The rows of a group lie close to one hidden flat surface of 8 dimensions, which may be shifted away from zero. Surfaces can cross.
Known rows, each followed by its group:
[-13  14 -23  18 -18 -17  -2 -14  -5  17  -2  11  19  32   4  -9  20 -13
  20   4]  j_58
[ 13  21 -34   2  11  23  38  19  -2  17   1 -12   5  28 -13  -5  54 -31
 -40  10]  j_594
[ 26 -24  -1 -31  26   2   7  12  -3 -37 -26  -9 -17 -10   3   9 -20  27
  17 -40]  j_296
[ -1 -18 -14 -12   0 -10  23   4   0  26 -36   1 -17  13  -2  19  -6  11
  12  12]  j_912
[ 10   5 -12  -7   0 -22   9  -8  17  13 -20  24  -5  -5   1  15 -23 -52
 -17 -27]  j_58
[ 25   4 -28  -5  -2   5  20  21  11   3   6 -24 -39  22  13   4   8  18
  14   2]  j_594
[  7   2  -7  17  -3  13  23  13 -27   0 -20 -18 -19 -11   4   4  26   9
  28 -12]  j_118
[-11  -3   9  20 -12 -14  -6 -21   2  20 -18  15   5 -12  -3   0 -13 -11
  21  11]  j_202
[ 26  20 -20  -3  -2   4 -19  18   5 -17  23  -4   8   9  17 -19  20   0
  10 -10]  j_594
[ -3 -16  19  16   5   1   0 -23  24   9 -24  11   2 -28 -22   5 -28  -2
  20   7]  j_912
[-21  21   1  -1 -33 -33 -24  -8 -12   6  40  10 -13  22  35  -4 -17 -13
  -8  -2]  j_912
[ 22 -17  13 -27  21   7 -21 -12  25  -5   4   5  -4  -4   2 -17 -38  28
  -5  40]  j_594
[  4   6   1 -19 -16 -24 -29  22 -56  -3 -25  19  20 -12  39   7  17  -1
  26 -25]  j_594
[ 28  15 -17  -6  12   9 -36   1  20 -14   6  12  50  12  -3 -31  22  -2
  15  12]  j_202
[-13   1  -1  15 -15   2  39   4 -23   5  10 -28 -61   7  13  16   0  11
   2 -11]  j_594
[ -9   9  21  -4  11  16 -30  -5  -2  -7  25  12  50  -7 -13 -22  15  -2
 -33  31]  j_296
[-27  11  11  18 -43 -35 -38 -13  27  28  36  15 -10   5  19   5 -37  -4
  20  26]  j_912
[ -7  -6 -18  19  27   7  40 -32  32 -15 -13  -1  12  15 -49  -3  -1 -34
 -19 -35]  j_118
[-23  10 -17   1 -20 -33  16 -16 -25  13  -9  12  -4  28  11   9   3 -34
 -11 -25]  j_58
[-12   6 -11  19 -11  -4   0   4   5   3   0   1  14   8 -10   4  14  -3
  16 -11]  j_58
[-25   1  10  18 -22 -14  -3   0  18   7  10   4  -9 -11  -8  19 -19 -11
   3 -15]  j_912
[ 31 -14  -6 -15  23   1 -25  -6  15  -9 -44  21  46 -14  -9 -13   0   3
  37  -2]  j_58
[ 25 -15 -16 -12  19   7 -12   8  51 -30   4  -8   2  12 -17  -6 -20  33
  26 -14]  j_296
[-10  18  -7  -2 -29 -24 -35  11  28  25  28  20  18  19   9   4  -8 -15
  -9  27]  j_912
[-17  -2  12  16  -3  -1  -2 -12  14 -13  13  -2   4 -12 -15   4 -13  -4
  -6 -17]  j_594
[ 14   8  -8 -17   4   9   1  24 -25  13 -15   2  16   3  10   0  35  -7
 -11  14]  j_296
[-10  -6  30  31 -17 -12  -6 -39  19  45 -17  24 -17 -42  -3   5 -44 -28
  14  36]  j_202
[ -2   9 -19 -16   0  -4   4  15  -9   5   3   1  10  30   5   0  26  -4
 -17   2]  j_118
[-24   6  23  -4   8  12 -12  -1 -13   5  12  15  48 -11 -19  -3  19 -19
 -51  24]  j_296
[-13  13 -25  13 -14 -11   2   3 -14   7  -1   2  22  33   2  -4  33  -3
  16  -6]  j_58
[ -3  -6  -3  -9   8  12  10  30 -10 -21   1 -16   2   0  -6  14  18  20
  -4 -23]  j_202
[  0  -1  12  -8   5  11  -4  13 -39   7 -17   4  19 -20   8   1  24  -1
 -10  12]  j_202
[ -5  12  -2  -3 -24 -27 -43 -11  14  28  13  30  22  17  19 -13 -14  -7
  13  41]  j_118
[-19  15 -22  -4  -2   6  12  24 -20  -2  11  -5  26  37 -10   4  50  -5
 -29  -6]  j_912
[ 10   1 -30 -28  14   6   5  24  -1 -25   9 -15   9  42  -2  -4  24  20
 -14 -16]  j_202
[  3   5  -7   3 -13  -6  -2   1 -14   5   3  -6 -14  12  21  -5   6  13
  22   7]  j_594
[-39  -7   2  21 -23 -12  11   1 -11   3  10 -12 -17  20  -4  16   1  28
  26  -6]  j_594
[ -5 -24  23  16  -9  -8  -7 -21 -10  29 -51  16   4 -33  -2   5 -17  17
  57  25]  j_296
[ -8  -6   5   8  -2  -9  -4  -9   1   0 -12   9  11  -6  -7   4  -8   0
  13  -9]  j_58
[  5  -1   3  -1  -3   0  10  17  -9   1  -9  -5 -14 -16   7  16   0  -4
  -1 -18]  j_118
[ 19   9  -7 -10  16   3   7 -21 -19 -31  10  -7  -9  10  15 -28   0 -16
 -14 -28]  j_118
[ -2  -6 -13 -14 -14 -17  20  18  -1  20 -11  -6 -41  14  14  29 -12   5
   0  -3]  j_118
[-17  12  18   2 -16  12  16  22 -62  26   6  -9 -19 -12  24   8  35  -2
 -30  25]  j_296
[ 10  -9 -15   9  -4   5  18  15  19  33 -29  -5 -14   5  -9  15  10  16
  29  29]  j_58
[-20   5  19  21  -2  20   3  -5 -13  -6  29 -16   1  -5  -7  -9  16  14
  -9  12]  j_118
[ 23  15 -16 -16  -2  -4   5   1 -12  61 -33  31  15   4  14  -2  24 -54
 -31  55]  j_202
[-31  -9  19  15 -19 -20  10 -30 -19   3  -1   2 -30  -6  10  10 -31  -2
   8 -14]  j_118
[ 25   4 -41  -3 -14 -27   7   1  10  15 -29   7 -19  29  21   5  -3  -7
  46 -17]  j_912
[ 18   8   2 -15  -1   9  -1  26 -34 -11   6 -10 -16 -12  27   1  15   6
  -8 -14]  j_118
[ 36  12 -20 -11  18   8 -11  -1  28  -8  -3  12  29   3  -5 -20  10 -29
  -9  -5]  j_118
[ 18  -8  23 -13  15   5  -5  -2 -31 -36  -9  -3 -15 -40  20  -6 -17  -1
   2 -42]  j_58
[-10   0   2   5  -5  -9 -13  -4   8  -5  -4  10  23  -1  -8   4  -4  -2
  10 -11]  j_594
[ -8  -1  -9  16 -17 -14  -2 -25   9   0  15 -10 -27  28  11 -12 -17  23
  38   8]  j_296
[  0  15 -34 -17   2  -2  36  36   7   2   9 -10 -12  27  -9  29  24 -36
 -53 -35]  j_296
[ -2   6 -19   7  -3 -11   0 -44 -37   3  -9   5   9  38  20 -41  17   5
  30  14]  j_912
[ 21  32 -32  -2 -11  11  13  35   5  -2  54 -28 -41  31  24  -4  24  -4
 -25  -1]  j_296
[ -9 -13  13  -1   7   6  -2 -10  13 -19  16 -14 -14   1  -7  -3 -23  32
   3   4]  j_202
[ 16 -34  -5 -43  26  10  22  31 -11   5 -59  -3  -4  -2 -10  30   1  35
   0   7]  j_58
[ -2 -16  11   5   4  -8   0  -4 -31  -2 -63  19  30 -37  -6  17   9 -12
  32 -39]  j_202
[ -4   5 -11   5  -6 -12   2  -1  -6  -3  -6   3   5   9   2   5   6 -12
   8 -23]  j_202
[-24   0   7  22  -6   8  -3  -6   9  10   8   0  21   6 -21  -3  16  10
   7  24]  j_912
[  9  11  -8  -8  -2  -2  -4   1 -10  21   0  11  11   9  11 -10  14 -23
 -19  24]  j_202
[  7  -7   9 -18   7   7  -4  29  20  -1   3   1  -3 -21  -7  22 -12  -3
 -30   1]  j_912
[ 11   7  16  -9   8   9 -20   0 -32  11 -17  18  34 -23  12 -15  21 -12
  -9  26]  j_296
[ -1 -19  11  -4  -1 -10   2 -10   8   3  -8  -2 -30  -5   2  10 -34  22
  18   3]  j_594
[ 11   9  -7 -12   1   3   3   5 -50 -12   1  -7  -7  10  32 -16  23   2
   2 -12]  j_58

New rows. What belongs after each?
[ 45  10   3  -7  -4  15 -25  29  -2   2   6  -5 -15 -33  33 -10   7  10
  21  18]  j_118
[-24   2   4  -6 -33 -36 -28  14  -8  35  -9  28  14   1  17  24  -9  -8
  11  14]  j_118
[ 31 -15   8 -38  35  27  -1  -1 -17  -4 -14  -6   3  -3   5 -22   3  31
 -18  47]  j_912
[ -3  12  -3 -34  -2  -3  -8  26 -23  -8  30  -2  -3  18  23   4   9  -3
 -50   0]  j_912
[ -9   3  21 -13   6  13  -2  31 -13 -21  19  -4   5 -26  -2  18   5  -9
 -45 -22]  j_118
[ 37  11 -19  -2  -4 -11   1 -14 -18  26 -37  18  -7  -3  29 -13   7 -32
  22  10]  j_594
[-18 -10 -15 -22 -13 -34  32 -19 -16   6   4  -7 -62  43  25  15 -36   3
 -16 -16]  j_118
[  9  -3 -13 -11   1 -16  17 -10   1  28 -36  18  -6   5   1  12  -9 -32
 -10   1]  j_202
[ -8   2   4  24   8   7  -2  -7  53 -25  25  -6   9 -11 -36   2 -18 -15
  -8 -31]  j_594
[ -8   3  -9  10   1  -8  15 -36  -6  -5   2  -1  -5  25  -2 -18  -3 -11
   1  -8]  j_118
[-13  -1  12 -11   9   6   8  13 -19   7 -10  12  27  -8 -14  14  19 -20
 -41   2]  j_296
[ 55  33 -21 -10   6  24 -18  22   5   6  29  -5  -2   0  31 -33  30 -17
 -14  30]  j_58
[ 21  10 -10  11  10  18  -4  -8  21  -4  13  -7   6   5  -5 -25  11  -2
   2  18]  j_118
[ 14  19  -5 -35   8  -9  -3 -15 -37  -6  24  12  -7  19  36 -26  -2 -39
 -59  -2]  j_202
[-20  11  27  22  -2   8 -24 -34 -15 -17  35  -1  19  -7   1 -34  -1   5
  -3  12]  j_912
[ -8  -8  22  23 -12  12 -20  -5   8  17   5  -8  -4 -19  -2  -8  -9  44
  40  46]  j_296
[-17   0 -10 -11 -16 -24  -5   4   5  22   3  13   0  24   4  14  -7  -5
 -10  11]  j_118
[ 10  -4  17   5  -1  -2  -2  -4   1  33 -37  25   6 -46  -1  13 -11 -36
  -2  14]  j_202
[ 24  -2  17 -16  -1  -5 -20 -18 -29   1   0   4 -25 -19  42 -23 -23  14
  15  24]  j_594
[-24  -1   2  -7   1 -11  22 -21 -31 -17  12  -8 -21  20   7  -1  -8  -6
 -26 -30]  j_118
[ 15 -33  19 -13  18  -8  31  -3  10  24 -77  22 -18 -57 -20  43 -44 -31
  -2 -20]  j_202
[ 19  -2 -23   3   4  -8  -6 -21  32  29 -30  20  24  20 -11 -14  -1 -11
  26  35]  j_594
[-34  -9  24  10   0  -1 -13  -2  16 -22  19   0  20 -10 -26  10 -18   9
 -10 -19]  j_594
[ 13   5 -21 -22  16   7  -4  13   8 -26  21 -12   8  34   4 -12  13  20
  -9  -8]  j_296
[  4   4  22  -2   2   6 -13  -3  -8 -10  12   5  -4 -30   9  -3 -14 -14
 -16  -7]  j_202
[-32  10   6  34 -13 -10  31  -3 -29   9 -23  12  14 -23 -16  28  23 -59
 -18 -56]  j_594
[ 16  -5 -17 -27  13 -23  10 -21 -34 -22 -27  10  -9  16  25  -9 -13 -20
   3 -51]  j_296
[  1   9  -5  14  -7  -1   3  22  11 -28  22 -17 -18 -10   2  14   0   0
   7 -51]  j_594
[-25  19  15  42 -38 -21 -12 -26 -20  28   1  21   7 -19  15  -2   4 -37
  21   3]  j_202
[ -3   4 -23 -15  -3 -12  23  -1 -24  27 -20   9  -5  33  12   1  19 -18
 -17  16]  j_202
[ 27 -18  20 -37  30  13  -8 -11 -12  -6 -13   5  -7 -21   9 -17 -26  11
 -24  30]  j_912
[-22 -10  -8 -14   1   8  -6  16 -16   3  -4  -5  37  38 -16  -1  36  49
   8  38]  j_58
[ 16   4   2 -21  -5 -11 -26  15  13   6   7  16   2 -13  17   4 -19 -14
 -13   5]  j_118
[  0  16 -19  21  -1  12  32  -8   6  15  12 -14 -13  20 -11  -9  25 -19
 -13  12]  j_594
[ 14   2 -25 -13  10 -27   9 -39  -3 -12 -20  17   1  27  10 -18 -19 -39
   0 -39]  j_118
[-29 -16  -6  10  -7  10  18  21  -7   4  -5 -24  -1  26 -21  20  24  60
  30  15]  j_202
[-52  -9  21  14 -22 -15 -22 -10 -10  -4  13   5  21  13 -10   7  -6  34
  22   7]  j_594
[  2   8  22   6 -11  16  -8  14 -21   4  30 -18 -26 -22  21  -7   6  20
  -3  26]  j_296
[  9  20 -10   1   0   5 -34  -9  10  -9  40   1  28  28  10 -38  16   6
   2  24]  j_202
[ 32   8 -22  -7   9  -2 -11   6  10  -2 -27  16  30   0   3 -13  13 -21
  19 -13]  j_58
[ 50  10 -14 -17   2   3 -12  16  -3 -13  10 -10 -38  -8  43 -15  -9   6
  23  -9]  j_594
[ -8   8 -10 -22 -27 -32 -18  12 -28  22   8  13 -13  30  43   4  -2   9
   7  23]  j_118
[ -6  -7  23  26  -7   0  -8 -21  19   5   0   5 -11 -31  -6  -2 -30   0
  24   8]  j_58
[ 16  -1   4  -5   1  20  10  47 -11  35 -35   3  11 -34  -5  30  35  -9
 -11  23]  j_296
[  4   0 -27   6 -10 -19  20  -5   5  21 -29   5 -15  21   3  13   2 -15
  24  -9]  j_296
[ 29   7 -26 -68  12 -19 -12  44  25  -3   6  19   3  20  18  24 -16 -33
 -63 -15]  j_118
[ 37   5  12 -20 -18 -25 -36  17  -9  13  -8  18 -33 -44  56  10 -40  -6
  28  -2]  j_118
[ -2   2  -4  33 -14 -26 -19 -29  15  16 -39  33  36 -18  -8  -4  -7 -32
  54 -15]  j_202
[ -3   3 -15  11 -11 -19  -4 -27  38   8  16   5 -12  28  -3 -10 -26 -10
   8   8]  j_202
[  7   4   5  26 -16   3   5   7  30  20   5  -5 -32 -28  -1  16 -18  -9
  17   5]  j_296
[-15  17  -8  15 -19  -6 -10  -7 -14  17  19   3  12  23  11 -14  23  -1
   6  24]  j_202
[ 17   1  -6 -11  10  -7 -32 -31  -7 -31  14   2  13  28  22 -46 -11  22
  26   4]  j_296
[  4  -1  30  17  -5  10 -20 -13   9  35 -13  17  12 -46  -3  -8 -11 -10
   6  55]  j_202
[-11 -23 -10  -9   3  -9   9   8  36   8 -22   3   4  18 -27  24 -14  22
  13   3]  j_594
[ 26   8 -29  11  12  12   5  10  39  14 -25   8  34   3 -26  -3  27 -22
  13   6]  j_118
[-18  -7  20 -23   3 -24 -16 -36 -15  -2   1  25  13   2   8 -11 -37 -18
 -32   7]  j_58
[ 27  16  -6 -14  -3   3 -36   9  32  12  29   7   9   6  15 -23  -3   2
  -5  46]  j_118
[ -8   7  26   9   8   9 -10 -23  -8 -13  21   4  10 -21  -4 -18  -6 -20
 -29   3]  j_594
[-17   5  -8  40  -6  -6  13 -74 -18  -2   2  -5  -7  36   3 -48   2   2
  41  10]  j_118
[-28 -15  16   4  -2  -7   4 -18  -9  -2  -3   1   1   2  -9   4 -12  20
   8   7]  j_296
[-31  16  -4  46 -11   3   7  -4  13 -10  11  -1  34  -1 -34   5  30 -23
   8 -37]  j_912
[  1   4 -14 -32   3 -28   4   9   2   8 -20  29  14   8   2  22 -10 -51
 -44 -31]  j_912
[ 11  -6  41  -2  11  -1 -28 -41   2 -10  10  15  -3 -45  10 -26 -51 -16
 -13  11]  j_202
[  4   2   4  10  -7   2   1 -15   5  -3  16 -10 -30  -2  13 -12 -18  10
  13   8]  j_594
[-21   3  12  -9   4  13  14   9 -19 -19  41 -22 -21  10   1   2   3  12
 -50  -5]  j_118
[-20 -26  31 -20  19   3 -11 -16 -39 -21 -16   4  22 -10  -3  -7  -7  36
  -2   3]  j_296
[-24 -24   8 -26  -4 -22   3  14 -29  20 -54  20  21   4  -3  35  -2  13
   8   0]  j_594
[ -5  12  12  27   6  21 -10 -11  -6 -12   8   1  38 -20 -16 -19  27 -11
   0  -2]  j_118
[ 11  -1   4  17  -1  -9 -11  -9  41 -20  12  -2 -16 -18  -4   1 -36  -2
  26 -30]  j_594
[ 11   5  -5  -1   5  10 -12  24  32   1   6   3  17  -9 -14   7   7  -6
  -6   3]  j_912
[  5  16 -22  -1  -6   0 -11   2  -4  25  -1  11  29  29   7 -18  33  -6
   5  38]  j_202
[-41  14 -14  11 -27 -34   6   5   7  19   5  17  16  25  -8  30   6 -40
 -20 -30]  j_912
[-40   4  50  37 -17  17 -15 -12 -28  -4  39 -16  -7 -34   2 -10  -1  26
   3  24]  j_118
[  4   4   6   3   9  12  22  -5  -9   0   6  -7 -17 -14  -4   1   3 -20
 -32  -5]  j_594
[-28   6  -9   9  -5   8 -17  16  10  -2  21  -2  49  35 -24  -4  37  28
   4  23]  j_58
[ -4 -24 -13 -13  -8  -8  29  16   1  16 -19 -21 -58  24   7  28 -17  45
  25  11]  j_594
[ 21  -3   8  10  -7  -3  -2  -2  -4  20 -33  11 -16 -41  14   8 -15 -14
  29   3]  j_296
[ -6   7  10  34 -10  -8   1 -30  14  -3  10   3 -10 -17  -4 -11 -19 -24
  16 -17]  j_594
[ -4 -16  -5  -4  12   2  -8  -4  34 -13  -6   3  25  12 -29  -1 -12  24
  15   5]  j_296
[ -3  11  -5  28 -18 -13  -8 -11  10  -3  11   2  -1   0   5  -8  -3 -10
  31 -19]  j_594
[  8  -4  17  -7  15   0  -5 -13   0 -18  -5   8   1 -29   0  -4 -24 -24
 -18 -26]  j_912
[ -1 -10  20  11   5  24  -4  17   6 -13   7 -19  -5 -28 -13   7   2  35
  17   5]  j_58
[ -6 -12  45  -2   5   5 -15 -19 -38  -7  -6   7   2 -45  12 -10 -17  10
   0  10]  j_296
[ -9  -8  21   6  -8  -5   6 -11 -27  -1  -2  -5 -30 -19  17   5 -18   8
  10  -4]  j_296
[-15   6  20  19  -4  12 -11 -15  13   3  31  -5   6  -8 -12 -14  -8   4
 -12  28]  j_118
[ -1   3  -4   9  -4   1  -6   1  31 -12  24  -8  -7   5  -6   1 -11   6
   4  -9]  j_202
[-37 -10  16  33 -12   7   4 -10  13  22   0  -5  11  -2 -30   7   3  24
  19  34]  j_912
[ -9  16   6  -2 -17 -16 -39   5  33  13  31  22  23  -3   3   2 -16 -22
 -18  17]  j_912
[ 33   8 -11  -8   2  -2 -17  -7  -4 -15  12  -5 -12  10  27 -28  -4   6
  21  -1]  j_296
[ -6   2  -7  16  15   8  21 -32  11 -15   2  -4   3  15 -23 -18   1 -16
 -10 -14]  j_118
[-35   4  30  57 -32  19 -10  44  -2   6  16 -20   8 -45 -18  32  33  34
  44  -5]  j_202
[-24 -10  19  -2  13   4  -3 -10  25 -34  34  -8  -1  -1 -26   5 -30  11
 -31 -23]  j_296
[-12  -1   8  14 -15  -4   0  -9  24  22  15  -4 -20   3  -5   4 -18  13
   5  33]  j_118
[ -3  -9   7  -5   0  -2   3  16   1 -16   3  -8 -17 -11   0  19 -13  12
   0 -30]  j_594
[ 23  -6  -2 -29  22 -11  14  13   1 -26 -24   8  -7 -30   1  26 -23 -44
 -35 -74]  j_118
